The rows are grouped in 4 ways, from coarse to fine. Each group lies inside one group of the grouping before and may be the whole of it. The rows also spread widely along 10 directions, which tell nothing about the answers.
Known rows, each followed by its group in each grouping:
[-12.4   9.2  11.2  -7.0 -11.1 -14.7  18.0 -14.4  11.7  -0.1  12.7  -9.8
 -15.2   9.9   8.8   9.2  -5.5   3.8  -4.5 -10.7 -22.9  -5.5   5.3]
disi Ditul kizu Zugi
[  1.8   2.1  -3.9 -18.9  10.7   6.3   3.2  10.9  18.8   2.7   7.6  17.4
  15.2  10.3 -12.2  -9.2  -1.5  11.6  -3.4   7.0   2.7   8.2   0.8]
disi kegeg Kipo tif
[ 23.8   0.3   2.6   3.8   3.7  -5.9   5.8   7.0 -22.8 -20.3   5.5  -9.1
   8.3  -6.5 -14.6  36.5  22.8   6.6 -13.3  -5.0 -21.0  17.3 -16.2]
mal gibat mog vuguf
[ -1.7  -3.7  -1.5 -20.9  25.6  -2.9   6.9  -7.4  20.2   9.1  -1.7  25.7
  10.0   1.2  -8.4 -17.9 -19.6  17.6  19.8  25.6   6.4  22.3   5.0]
disi kegeg vak rig
[ 10.1 -14.4   3.8   2.2   6.8  -4.4  -0.1 -12.5  -3.6   2.2  15.0  -0.4
  -4.7 -19.5  -5.9   2.1  -3.3 -20.1   7.6 -13.7  16.5  -5.5   9.6]
disi kegeg Sumoz pofi
[ 9.9  7.1  1.0 11.6  8.9  6.5 -5.6 15.4  3.7 -4.6 -2.5  6.4 25.7 -8.6
 -2.1 13.9 15.5 -5.2 -7.2  6.7  6.4  0.5  3.4]
disi Fupom dazi lubip
[ -0.1   9.3  -2.6   7.4  16.8 -33.4  -9.8  -7.4  -0.9  10.3  -4.7   6.7
   7.9  -1.9  -4.3  14.3   4.8 -13.9  10.2  14.6  30.5   9.5  27.2]
mal gibat mog nor
[ -6.5   3.5 -16.0  -4.9 -20.9 -24.3   4.2   5.5 -27.3  -2.7  -8.8  16.2
  -7.6  18.7 -11.6  -9.0  35.5 -10.3   5.1 -11.3 -14.9  30.9  20.9]
disi Fupom pebip bufe
[  1.3  -1.5   8.3   6.6 -11.4  -7.4  -0.9 -13.7   0.9  -6.6  -8.8  12.3
  12.5  -9.9  -0.9   9.4  21.7  -8.8  11.1   5.5  -4.7  16.6  12.6]
disi Fupom fese Tunu
[-15.9   6.5  -2.3 -20.7 -12.6 -19.9   7.4  10.6  10.7   9.7  11.9  -5.9
 -14.9  20.2   4.0 -31.7 -16.6  -9.2  15.1 -21.2  10.3  -1.9  23.0]
disi kuzit Teboz balok
[  2.6  18.7  -2.2   8.5  15.0 -15.8  -6.1  29.4   0.6 -17.5 -11.2  -3.9
  19.6   7.6   4.0  10.0   4.0   4.2   9.7  25.3  10.6  12.1   1.4]
mal biso Lur Muz
[  0.1  13.9  17.2  15.3  -0.6 -15.4  -2.3  -8.3  14.0  -7.0  -3.6  -6.2
  20.5  -2.1   8.5  35.3   9.4  -1.4  -5.9  11.5   0.8   0.8   7.3]
mal gibat Bena zas
[-15.7  11.0  -5.9  -6.1  -7.5  -9.6  -6.4   0.4 -13.0  16.1  -4.9   1.0
  -8.5   5.2   4.6  -5.5 -11.7 -10.4   6.5 -34.6 -16.4   8.6  17.0]
disi kuzit sidat ziv
[ -0.1  -0.1   7.7  22.9 -11.8   2.3  -4.0  19.9  -7.2 -14.1 -16.3   1.8
  17.0 -12.1   7.6  -4.3  19.1 -15.9  12.7   6.0   3.3   8.9   9.9]
disi Fupom dazi sen
[ 10.3   8.1  -7.4   5.6  27.5  -1.7 -15.2  21.2  -8.4   6.1  -1.1   3.9
  14.7 -10.0  -7.2   8.2  -3.8  -9.8  -0.3  -3.5  15.3   5.0   5.0]
disi kegeg Kipo Raku
[-17.7 -19.5  -2.6  -1.9  10.4  -7.2  24.4 -11.1  14.9  -1.1  16.3   9.9
 -40.2   2.4   3.4 -43.1 -14.7  -4.8  14.2  16.7  15.3  -6.7  17.8]
disi Fupom fese Pir
[-12.1   3.1   2.1  -9.7   1.6  -5.1  23.7  -6.2  23.7  -6.3   9.3   9.7
  -6.1  12.7   5.2 -13.3   2.2  12.3  -1.5  17.9  -1.8   2.3   9.1]
disi kuzit Teboz Lozad
[ 21.0   0.2  -3.3   8.6  21.2   6.1  -9.4  -1.9 -11.8   6.7  27.7  -8.3
   4.7 -20.8 -12.0  32.5   7.5 -16.1 -22.7 -22.0  13.4 -23.7   0.5]
disi Ditul kizu Zugi
[ 17.8  -6.2  20.1   7.1 -21.0  -8.2   5.9 -35.7 -13.4 -14.7  -1.7  -1.7
   8.3 -19.6  -6.4  44.8  27.7  -8.0   1.6 -20.1 -33.2  19.8  -2.1]
disi kegeg Kipo Raku
[ -3.7  13.0  -6.3  -7.5  16.2 -10.5   2.5  26.0  21.2  -0.8   7.6   4.6
   6.1  13.9   0.6 -16.1  -3.6   1.8   0.7  17.4  21.4  -3.2  10.4]
disi Fupom fese Tunu
[ 25.0   1.9  -1.1 -24.6   2.8 -24.9   7.5   3.5   0.5  -5.4  26.3  -8.3
   2.1   7.0 -18.8   3.8   6.9   0.7  10.5 -10.4  16.5   5.2   7.5]
disi kuzit Teboz Lozad
[ -7.3   2.1  -5.3  17.0  19.4  23.3 -22.2   0.8  -1.6   4.6 -16.6  21.8
  27.7 -17.2  -1.0  10.4   0.9  -4.7  -2.6  12.9   6.5   6.0   5.7]
mal biso Lur Muz
[ 14.8  -8.0 -14.8 -20.4  23.0   1.0  20.5   8.0   4.8 -10.7  18.2  21.6
   0.8   7.6 -20.6 -12.5  13.7  21.1  -1.8  26.9   7.8  15.0  -3.7]
disi kuzit Teboz balok
[ 12.2  -3.1  10.0   3.1  -3.4   0.5  -0.8  -8.8   8.2  -2.8  19.9  -8.5
   9.0 -15.0  -2.2  13.0   7.8 -15.9  -0.9 -16.5  18.1 -15.4  11.8]
disi kuzit Teboz Lozad
[ 10.4  -1.3  -2.4 -10.0   2.4   9.9  -4.3  51.4  15.9 -21.7  15.4 -12.7
  18.0  12.8  -8.8 -24.6  -5.8   2.9   5.0   6.2  28.7 -11.2  -5.6]
mal biso Lur Muz
[ -4.1   6.2   3.2 -14.2 -12.6  14.8  -7.4   2.0   4.1   9.9  -3.1  10.7
  23.1   1.3  -5.0   7.3  -1.1   0.1  -7.5 -24.6 -23.9  11.8  -0.6]
disi kegeg Sumoz pofi
[-23.3  17.1   1.4   8.5 -15.8   5.0 -11.3  14.7   4.5  10.7  -6.9  -1.5
  11.4   3.9  15.7  -6.5   0.3 -20.1  -6.4 -26.0   1.8  -8.1  23.0]
disi kuzit Teboz Lozad
[ 14.8  15.6  -0.8  -2.9  42.0 -15.6  -1.3  13.3   4.5   4.5  17.1 -11.4
  -2.3  -5.6  -1.9  16.9 -23.1   4.1   1.5   5.1  12.6  -5.7  -2.0]
disi Fupom fese Pir
[-15.7  25.6  -9.2 -18.2  12.0  -0.1   6.0  32.7  15.0   2.8  -8.1  13.0
  14.6  25.4   4.7 -16.3  -8.3  23.7  -3.1  15.0 -12.1  17.5   1.2]
disi kuzit Teboz Lozad
[  3.2   1.6  -6.5 -17.9  12.6   3.2  -7.3  15.8   6.7   6.9   1.9  14.1
  19.8  11.0 -18.5  -7.1  -5.1  14.4  -1.2   7.6   5.7  14.8   0.7]
mal gibat Bena zas

New rows. What belongs after each?
[  9.3  15.6  -3.6   1.1   6.8   0.7  -7.1  25.0 -11.6  -4.6  -2.8  -0.4
  21.1  -3.0  -1.8  16.4  10.4  -0.4  -3.6  -7.9  -5.8  11.0  -1.1]
disi kuzit Teboz balok
[  8.8   7.1   0.2   7.1  22.2 -13.1   2.6  -8.0   5.0  -1.1  11.1   2.0
   1.3  -9.2  -1.1  20.0   6.5  -6.5  -4.4   9.4  11.3  -3.5   7.8]
disi Fupom fese Tunu
[ 14.8  -2.8   6.1  -4.2  -6.8  -0.2   2.1  13.7 -21.1  -8.1  14.6 -21.0
  -7.1  -8.6  -6.9  11.0  -1.5  -4.1   0.6 -31.4 -19.8  -0.9 -10.7]
disi Ditul kizu Zugi
[ -4.4  -9.5  -6.2  -6.7   1.0  18.9   2.7 -25.6   2.3  11.9  13.0  19.6
  -2.7  -8.6  -9.1   2.1   4.5  -2.8 -13.9 -20.2 -10.4  -3.3   8.9]
disi kuzit sidat ziv
[  5.0  -4.4  13.6  -5.5 -21.9 -19.3  -3.1  -9.9  -5.9  -2.4  -5.7  -1.1
   7.8  -7.6  -1.4   3.8   3.9 -15.5  26.8 -16.2  -4.1  19.5  13.1]
disi kegeg Sumoz pofi
[ 22.5 -33.5  -9.0  -3.5   1.2  12.6  -4.0 -18.1 -26.5 -14.1   0.8  26.3
   8.0 -20.3 -33.1  -1.1  27.8  -2.4  16.0   8.0   3.7  27.2  -0.2]
mal biso Lur Muz
[ -0.7  15.3  -7.8   0.1   5.2  -7.3 -15.1   2.8   3.3  13.9  -4.3  18.8
  28.9   2.0  -5.0  15.9  16.8 -14.5  -8.4  -2.8  14.4   7.2  20.0]
disi kegeg Sumoz pofi
[ 13.4  -9.3   0.5 -34.3   7.4  -3.7  17.1   2.8  34.0  -5.7  29.3   8.2
   4.0  12.2 -16.8 -25.4  -9.2  20.5  13.2  13.1  21.0  -2.0   3.2]
disi kuzit sidat ziv
[  7.0   6.1  13.0  21.4 -14.7 -17.7  16.3   4.4  -1.8 -27.6  13.6 -22.0
  -9.2  -1.4  11.2  24.4  28.8 -16.0 -10.5  -5.7  -5.2 -10.5   4.5]
disi Fupom fese Pir
[-14.3  24.7  18.1  -7.8   0.3  -7.8  -4.2   6.1  28.5  10.8  -4.7 -11.3
  19.5   6.1  19.3   8.7 -32.5   1.8   6.5 -14.5  -9.8  -1.2   6.6]
disi kegeg vak rig
[-10.4 -15.6   8.3  15.1   5.7  14.2   4.5 -21.0  11.1  -1.3  -3.8  16.0
   2.7 -17.7   1.1  -0.4   0.7  -2.0  -2.1  16.0   2.0   1.7   7.6]
mal gibat mog vuguf
[ 24.6   2.6   4.4  -8.2  -2.8   8.5  -1.3   3.9  -6.1 -10.7  12.7  -1.4
  24.9  -9.4 -14.9  26.8  20.9   4.0  -9.0 -14.7  -9.1   7.6  -7.8]
disi kuzit Teboz Lozad
[-12.7  14.7   3.6  -0.6  -6.7   3.8  -0.7  -6.5  29.0   7.9   5.9  13.7
  18.1  10.0   3.7   9.2  12.6  -4.0 -16.3   2.0   3.0  -8.1  17.6]
disi Fupom fese Pir
[ 15.3  -4.9  -0.2 -12.9   0.0  -6.7   5.5   2.2   4.4  -6.9  13.9   5.8
   9.9  -2.2 -12.9  -3.0  11.3  -0.1  10.8   1.8  15.4   7.5   8.0]
disi kuzit Teboz balok
[ 25.6 -18.9  17.9   5.0  16.8 -10.0  13.6 -20.3   4.5 -16.2  30.5 -21.2
 -12.3 -20.4  -9.0  23.9  -7.2  -0.3   0.5   2.1  11.8 -14.0  -7.9]
mal gibat Bena zas
[ -1.2   0.8  -0.5  -1.6  -4.0  -0.5  -2.0  20.5 -10.7  -6.8 -14.4   9.5
  12.6  -1.6  -0.9  -8.7   3.6  -0.9  12.9   0.7 -12.4  24.9  -0.3]
disi kegeg Sumoz pofi
[  8.4  18.7  15.9  -7.0   7.1  -9.3  13.7   1.5  32.0 -12.3  17.3 -11.9
  17.1   4.6   7.9  22.9  -0.8  14.2  -6.5  11.2   2.1  -8.7  -1.9]
disi kuzit Teboz Lozad
[ 10.1 -13.9  -2.0 -20.8  -7.3 -17.6  18.1 -38.9  -7.1   5.9  19.4  12.9
 -17.4   2.1 -21.5   3.0  13.9  -3.4   6.0 -14.7 -10.9  13.8  12.5]
disi Fupom dazi sen
[ -5.7 -10.8 -23.7   2.5  14.3   1.3  -2.4   8.8 -22.0   0.5   7.9   9.6
 -19.3   3.0 -12.9 -18.9   3.8 -14.7  -4.0  -6.5  13.6   0.2  12.1]
mal biso Lur Muz
[-12.2   2.2  14.9   9.6  -3.6  -4.7   6.3 -27.8  30.4   4.2  11.3   2.7
  -0.4  -6.5  11.8   7.2  -1.5 -10.6  -3.0   1.3   9.6 -18.0  21.9]
disi Fupom pebip bufe
[-32.9  20.6  -9.1  -3.0  13.4 -10.0  16.3  10.7   8.9   7.9  -0.9   0.5
 -24.5  20.3  20.7 -16.6 -24.6   8.9  -7.7  -2.5 -20.5  -0.9   9.2]
disi kuzit sidat ziv
[  1.0  -7.7 -10.2  12.8  15.4  25.4 -10.7  12.3 -11.7  -4.0   9.5   0.5
   2.4 -12.7  -6.4   3.4   0.2 -12.8 -17.1 -12.5   7.3 -14.1  -2.4]
mal biso Lur Muz
[-11.4  -8.0  -0.8  -0.3   3.1  18.1 -12.5  -2.9  12.1  12.6  -5.9  23.7
  20.9  -3.5  -9.3 -10.9  -1.1  -1.2  -2.0   7.2  10.8   5.6  13.2]
mal gibat Bena zas
[-27.0  -7.8  -8.2  10.0  -5.8  -0.1  10.3  -6.7   1.7   5.2  -1.4  16.3
 -16.6   5.2   9.1 -25.6   6.7 -20.5  -5.0  -5.3   4.2  -1.0  25.0]
disi kegeg vak rig
[ -1.5  10.8 -11.2 -30.8  19.4   6.2   9.9  -4.4   4.9  14.5  12.8  15.7
   0.9  11.3 -12.0   4.8 -13.3  23.2 -12.9  -8.5 -24.8  13.2  -5.9]
disi kuzit Teboz balok
[ -3.9 -12.4  11.4  -3.7  -8.9   8.3   0.0  -8.3  -3.2  -3.3 -15.3  10.9
   9.0 -10.5  -6.2  -3.5  -4.8   8.2  16.6   3.4 -20.9  27.0  -1.9]
mal gibat mog nor
[  3.8  10.4 -12.8 -10.6  11.5  13.5 -11.1  37.1 -14.0   4.3  -2.6   5.7
  18.2   2.3  -9.3  -7.9  -2.5   4.7  -3.9 -14.4  -6.3  13.5  -3.0]
disi kuzit Teboz Lozad
[-10.2   9.0   5.4   0.6   5.4 -15.0   6.5  -5.7   4.6   0.2  -9.6   6.6
  -2.5   1.2   7.2   0.0  -6.8   6.1  13.0   9.7 -14.6  16.2   8.7]
disi Fupom pebip bufe
[ 14.3  -1.8 -12.2   0.5  26.8   6.9   7.7  36.7   4.2 -14.5  19.0   4.9
   7.3   2.7 -12.0  -8.9  13.3   8.9 -12.0  26.6  22.4  -8.3  -6.4]
disi Ditul kizu Zugi
[ 11.4  -2.1   5.0  10.0 -13.9 -10.1 -13.7  20.3 -12.4  -4.2   8.8 -19.0
  10.8 -10.3  -0.7   2.3   8.6 -36.2   7.6 -36.8  24.0  -9.3  17.1]
disi kegeg vak rig
[ -9.4   1.7  16.9  -4.0 -39.5   3.5  -3.2   3.5   2.9  -4.0  -5.1 -12.0
  11.4   5.5   2.0   3.3   2.5  -7.6  -0.1 -33.6 -23.7   5.9   4.4]
mal gibat mog vuguf
[ 15.3  19.1  -6.0  -1.7   8.6  -7.9   1.2  26.7  -9.2 -13.9   0.8   2.5
  18.9   9.4  -8.7  24.9  25.9   9.1 -12.3   6.6 -14.1  17.4  -7.1]
disi Fupom fese Pir
[-13.6 -11.3  -6.8   6.1  -4.5   6.8  12.6  24.3  -2.6  -7.7  15.0  -4.1
 -23.8   5.1   3.2 -34.8   1.4 -11.7  -5.4  -5.7   8.4 -16.6   7.7]
disi Ditul kizu Zugi
[ -9.6  -1.5   5.4  23.5  -5.1   7.0  -8.9  -0.1  -9.1   1.8  -0.6  -8.5
  -0.4 -14.2   6.9  12.2   1.9 -23.6 -13.6 -22.6   0.4 -11.3  10.6]
mal gibat mog vuguf
[  4.9 -10.2   0.3  14.0  22.1   4.0 -11.2  -0.8 -28.0   3.3 -15.7   6.0
   1.3 -27.3  -6.5   9.2 -11.8  -3.4  12.2   0.2  -8.8  22.3  -2.6]
mal gibat mog vuguf
[-11.8  20.4  -2.2  -5.0   3.0 -11.7   4.1 -11.3  -7.3  10.8  -4.5   6.1
  -5.9   8.7   3.1  21.4   0.2   3.3  -9.7 -13.7 -35.1  16.2   5.6]
disi Fupom fese Pir
[ 17.6  13.1  10.3   9.4  28.5 -14.7   6.0  18.3   2.2 -14.4  14.5 -25.2
  -2.1  -9.8   7.5  26.7 -14.1  -0.8  -4.0  -0.8   2.1  -9.4 -12.1]
disi kegeg Kipo tif
[-25.3  23.6  -0.2  -8.2  18.0   4.5   8.7  -1.4  37.5  12.1  -3.3  19.3
  17.3  17.6  13.8   3.4 -12.9  16.3 -18.5  17.1 -10.7   1.3   6.9]
disi kegeg vak rig
[ 19.0 -27.0  -6.9 -11.4  14.6   5.0  -2.8   1.1  -9.3   3.4  24.0   2.4
  -6.8 -12.5 -28.6 -13.6  -4.9  -9.1   4.2  -9.8  27.9  -3.3   4.7]
mal gibat mog nor
[ 11.8   7.9  -0.3 -19.8   2.4 -12.2   0.8  10.9   2.4  -0.4  11.6  -3.9
   5.4   8.0 -11.4   3.1  -1.4   3.8   5.0 -11.6  -4.7   9.4  -0.4]
disi Fupom fese Tunu
[  5.9  -9.7  17.6   6.6 -32.6  14.9   4.9   1.2  22.9 -18.3  16.1  -5.1
  20.6  -8.7   3.0  -0.2  25.6 -16.8  -3.0 -11.5  15.9 -18.3  11.3]
disi kuzit Teboz balok
[-13.5  20.8 -19.6   3.7  15.7 -39.9   8.6  11.5   4.2   4.1   6.2  11.1
 -12.1  25.9   2.2  -8.1  17.7  -9.6  -6.0  19.3  25.8   1.4  32.3]
disi Fupom pebip bufe
